The rows come from 4 hidden closed curves, with some noise, and rows from the same curve form a group. Each curve winds through 6 dimensions. The rows are also pushed far along 4 directions, which tell nothing about the answers.
Some rows, each with its group after it:
[-12   7  -4  -6  -9  17   4   5  14   2  -5   9   1   9]
C
[-14  16  19   6  -6 -24   2  36  -3 -32  -7 -58 -57   3]
J
[ 10  -9  22  10  -2 -14   3 -10 -20  -4   3  14  -5   0]
E
[  5   8  11   1  -8  15  -8 -20  10 -11  21 -19  44  -2]
C
[-14 -11 -15   0  -1  10 -16   0  16  -8  -4   6  10   1]
C
[ 19  -8  68  11 -29 -42 -17   9 -15  -3  32  -6  68 -28]
E
[ 17  -4  18 -10 -13 -12  -4   5 -25  -4 -14 -17 -31  -5]
J
[ -4  -5  30 -12  -7  21  59  -5   1 -13  30  14 -24  17]
E
[-10  -7 -48  13  14  21 -49  -2  11  28 -13  16  57 -17]
J
[-12  18  -5  20  -2  30   1  -5   2 -20  11 -32 -16   5]
T
[ 15  -9 -14   5   9 -26 -20  -2  -9  31 -15  28  37 -16]
J
[ 18   1  27   1  -4 -35   4   9 -18  12  -1  -4  -7 -14]
J
[ -1  13 -18   9  28 -12 -22  17 -20  -1 -11 -43 -33  -4]
E
[ -5  14  13  -2  -8  -1  22  12   1 -12   5 -26  -6  11]
C
[-10  -6 -13  -8   6  33   1  -3  19  17  16  17  14 -10]
J
[ -8  15  19  21 -11  -5  12  10  -6 -12  -1 -18  -2   6]
J
[ -4  -6 -18   4  18  -2   5  -5   6  -6   9   2   6   3]
J
[ -8 -17   7  -9  -7  10   5  -6  21   8  13  48  10  -2]
T
[  6  -5   3 -11  -6  27  18 -10  -8  13   3  15  -9   1]
J
[-15  10 -27  -3   5  31  18  -4  18   4   1   4  33  17]
C
[ 17 -16  59   3 -17 -23   7   4 -13   0  39   8   6 -26]
T
[-15  13   0 -13 -18  62  55 -18  26   4  22  20   7  21]
T
[ -7 -13   0   6   8   9  -5  -1   4   0  15  14   6  -6]
E
[ 23  -5   2 -20 -12 -18  -8   1 -14  16 -18  11  14   1]
C
[ -5   1  -8  15  -1   8  -4   8   0  17   4  12  24 -10]
T
[ -7  -6 -27 -11  12  21 -17  -7  20  -1  14 -19  29 -11]
C
[-19  21 -30  10  12   6 -10   6  16 -14   0 -36  22   9]
T
[ 17  -4 -16 -18  -2  -6 -24  -4  -9  -1 -10  -3  19   9]
C
[ 0  5 -3 10  5 -5 -7  4 -9 11 -3  6 34 -1]
E
[  8   5   9   6   0 -16 -28  -4  -9 -31   9 -51   8  -4]
C
[ -7  13  59   9 -17  13  27   4  13  -9  54 -14  30 -13]
E
[ -3  16  38  -1 -26  34  32  -7   8  -7  28  -9 -24  -1]
T
[-19  15   9  -1 -13   9   2  17  18 -28  13 -42 -17   3]
T
[ 25 -14   8  14  -7 -55 -34  19 -41  25 -32  14   3 -22]
T
[  6 -11   6 -20  -6  -7  -1  11  -3  19  -3  18  16  -7]
E
[ -2 -11   8 -27  -1  35  38  -8   8  19  23  40   1   7]
E
[ 15 -10  30  -7 -31 -20   7  10 -21   7 -19  15  -2   0]
J
[ 11   9 -28  -5  20   0   6  -3 -22  21 -30   8 -32  15]
C
[-26   4  12  -4   0  38   4   7  24 -16  40 -12   9   1]
E
[ -6  -4 -14 -15   1  41  42 -35  26  11   4  56  -2  22]
J
[  6  -6  -8  12   1 -11 -23  -4  -8  17 -15  27  35  -4]
C
[  4   4 -13   5   5  18  -7  -7 -10  16  -7   1   9  -4]
J
[ -4   2   0  -4  -4  -9  -9   4   8   6 -13  14 -11  -1]
T
[  1  -1  33  -2 -29  -3   7  -3   4   1   0  20  12  -1]
E
[ 13  -1  -1 -21  -5   3  -1  -3  -8  -7   1  -2  -4  14]
C
[  9 -18 -34  -4 -11  16 -16 -10  -5  20 -19  31  41   0]
T
[  5   1 -21 -13   0  28   3 -23  11  26  -3  25  32  -1]
E
[ -4  -2 -10 -16  -7   0  13   9   0  -2 -20   2 -38  13]
T

New rows, each followed by its group:
[ -7  24  -8   3  -6  18   1   2  -2  -6 -17 -32 -22  10]
J
[-2 -2  1 11 -4  6  5  8 -3 18  5 20 10 -7]
T
[-12  16  -8  22  12  20  -6  -6   5 -19  22 -43  20   0]
J
[  0 -15 -49   5  14 -16 -44  -9   9   0 -23   8  50  -1]
J
[-11   4   4  12  15  -3  13   5   3 -23  15 -23 -35   4]
J
[  6   0   9 -10   5  -8  10  10  -7 -10  16 -26  -9   1]
C
[-18   0 -19  11   6   7  -8   1  21  -9   3 -29  34 -13]
C
[ -1  -2  -8   4   7  -7  13   1  -1  20 -16  32 -12   2]
J
[ -6  21   0  23  10 -19  -9   3  -9 -31 -12 -73 -31  -5]
C
[ -3 -11  -7  -6   7  23   8  -6  -3  -3   4   9 -28   4]
J
[-13   7  11  -1  -7  15  14  12   7   9   3  13  -4   3]
E
[ -2  -2   6 -10 -15  16   4   6  12  18  11  15  12 -11]
T
[ -1   9  39   6 -10  -1  23   7  -6  -3  22  -5   6  -2]
E
[  3   9 -11   9  10  -8  -1  -6 -12 -15 -18 -27 -41   7]
E
[ -6  -6 -12 -16  -5  25  -8  -8  21   0   5   7  12   2]
C
[-15  11   5  10  -3  25   9  15   0  -1  11 -20  -4  -3]
J
[  0  19   7  22  -1  -3 -20   2  -4   1   2 -29  21 -14]
J
[ 23 -28  -2  10   9 -55 -37  -2 -25   3 -17  14  15 -16]
J
[-11  -3  11  12 -11   4  -2  -3  17   4  12  29  37  -5]
T
[ -4   2  14   1 -25  10   1   9   3   1  -2   0  23  -1]
J
[ 12  -7  18  11  11 -49   0  13 -31 -18 -16 -19 -66   1]
J
[-1 -7  3  5 -9 18 11  4 -1 -2 23 -3 13 -6]
T
[ 17 -18   9 -27  -9 -11   9  -8   1  16  -4  30  -8  -6]
J
[ 14  -7  18  -4 -11  -9  -4 -27   4   8   6  33  34  -4]
T
[ -3  -5  -5  -8   0  28  39  -8 -10  -8  -1  10 -30  22]
J
[  7   4  40  26  -7 -47  -9  10 -12 -23  11 -29   6 -12]
J
[  9  -5  29  10  -5 -21  14  -9 -15  -4  -1  27 -30   4]
T
[ -8   7  21  18  -4 -17   5   1   9 -27  14 -17   2   1]
J
[ -4   6 -22   2   9  11   6 -20  12   2 -12  16  -1  13]
J
[ -2  12 -27   0   0  37   9 -18   2  15 -11  10  -8  11]
T
[  7   6 -17 -10   0   7   5  -5  -4  20 -15   5  11   2]
J
[  5  -3   2  -7 -13  -4  -5  -1  -1  10 -21  22   1   3]
C
[ 17 -14  30 -14 -27 -23  -4 -16   0  -5   3  20  29  -2]
T
[  8  -5  24  -5 -31   4   5   5  -7  -8  10 -10   4  -8]
T
[  9   2  37  -7 -29 -11   8  -1  -7   3  -9  14   1   0]
E
[ 13  -3 -14  11  11 -53 -28  11 -18  -8 -22 -29  13  -5]
J
[ -1   7 -16  10   2  17  -2 -20   1  10  -9  20  33   8]
E
[ -8   5 -19  11  17  11  -1   2  -4   6  -6   3 -38   1]
T
[-4 -7  7  4  1 18  5 -8  8  7 21 24 -1 -8]
T
[ 18  -8  16   3 -13 -44   0   3 -17  -4 -18   7  14   1]
J
[-11   9 -25  -4   1  31  -1   2  17  24  -1   9  15  -4]
T
[  3   1  -6   8 -10  14 -10  -5  -5  16  -5  13   8  -8]
T
[  1  13  13  10   3 -12   0   4  -2  -8  14 -48  21 -14]
C
[ -2   6  -8   5   2  -5  11   7   4   7  -4 -10   9  -5]
E
[ -8  11  49  12  -6  10  31  -1  -5 -30  33 -22 -41   6]
E
[-12   7   8  21  -6 -10 -17   5  11  -3   6   4  32  -7]
T
[ -8  -4 -14   1  18   4   7  -5  10   0   9  13   2   6]
T
[  8 -10  24   4  -3 -29  -3  10  -7 -16  16 -25   0 -18]
E
[  0   9  46  -4 -16   3  21  -7   4 -14  18  -3 -45  -1]
T
[  5 -15 -12   9  15 -33 -39   8 -16  -2 -19  -9 -13 -16]
C
[ -2   1   2  -9  -4   6 -17   4   7 -12   4 -14  -9   2]
C
[ -6   8  -6  -1   4   6   5   5   9  14   1  -9   8 -10]
C
[ -4   9 -17  18  13   9 -12  -3  -9 -14   3 -34  13   1]
J
[ -6  12 -35   3   4  52   2 -27  16  14   5  10  35   7]
T
[-16   9 -12   9   9  12 -14  17  11  -8  13 -10  12   6]
C
[ 12  -3 -12  20  10 -14 -26 -14 -16   0  -7  -5  31  -6]
J
[ -4  -5  13   7  -2 -19   4   6  -4  -1 -18 -11 -35 -15]
C
[  5  12  -1  -4  -4   1  -1   1  -1   8  -2 -18  15  -6]
J
[ -2   6  17   4  -9   3  15  10  -2  -7  15 -20  18  -1]
J
[ 12   0 -32  -7   4   2 -15  -9  -4  29 -21  13  40  -5]
J
[-12  21 -24  -5  20  43  35  -8   6  10   2   2 -33  21]
C
[ -4 -10  -2 -12   0   4  17  -2   5 -15  -1  -9 -20   7]
C
[ -2   4 -25  -2  18  28   0 -17  -2  18 -10  17 -19   5]
E
[ 16   1  10  -4 -18 -14 -11  -3 -20   7 -26  -1  -1  -3]
J
[  0   2  17  15 -10  -1  12   7 -16   3  -6   7  -4   1]
J
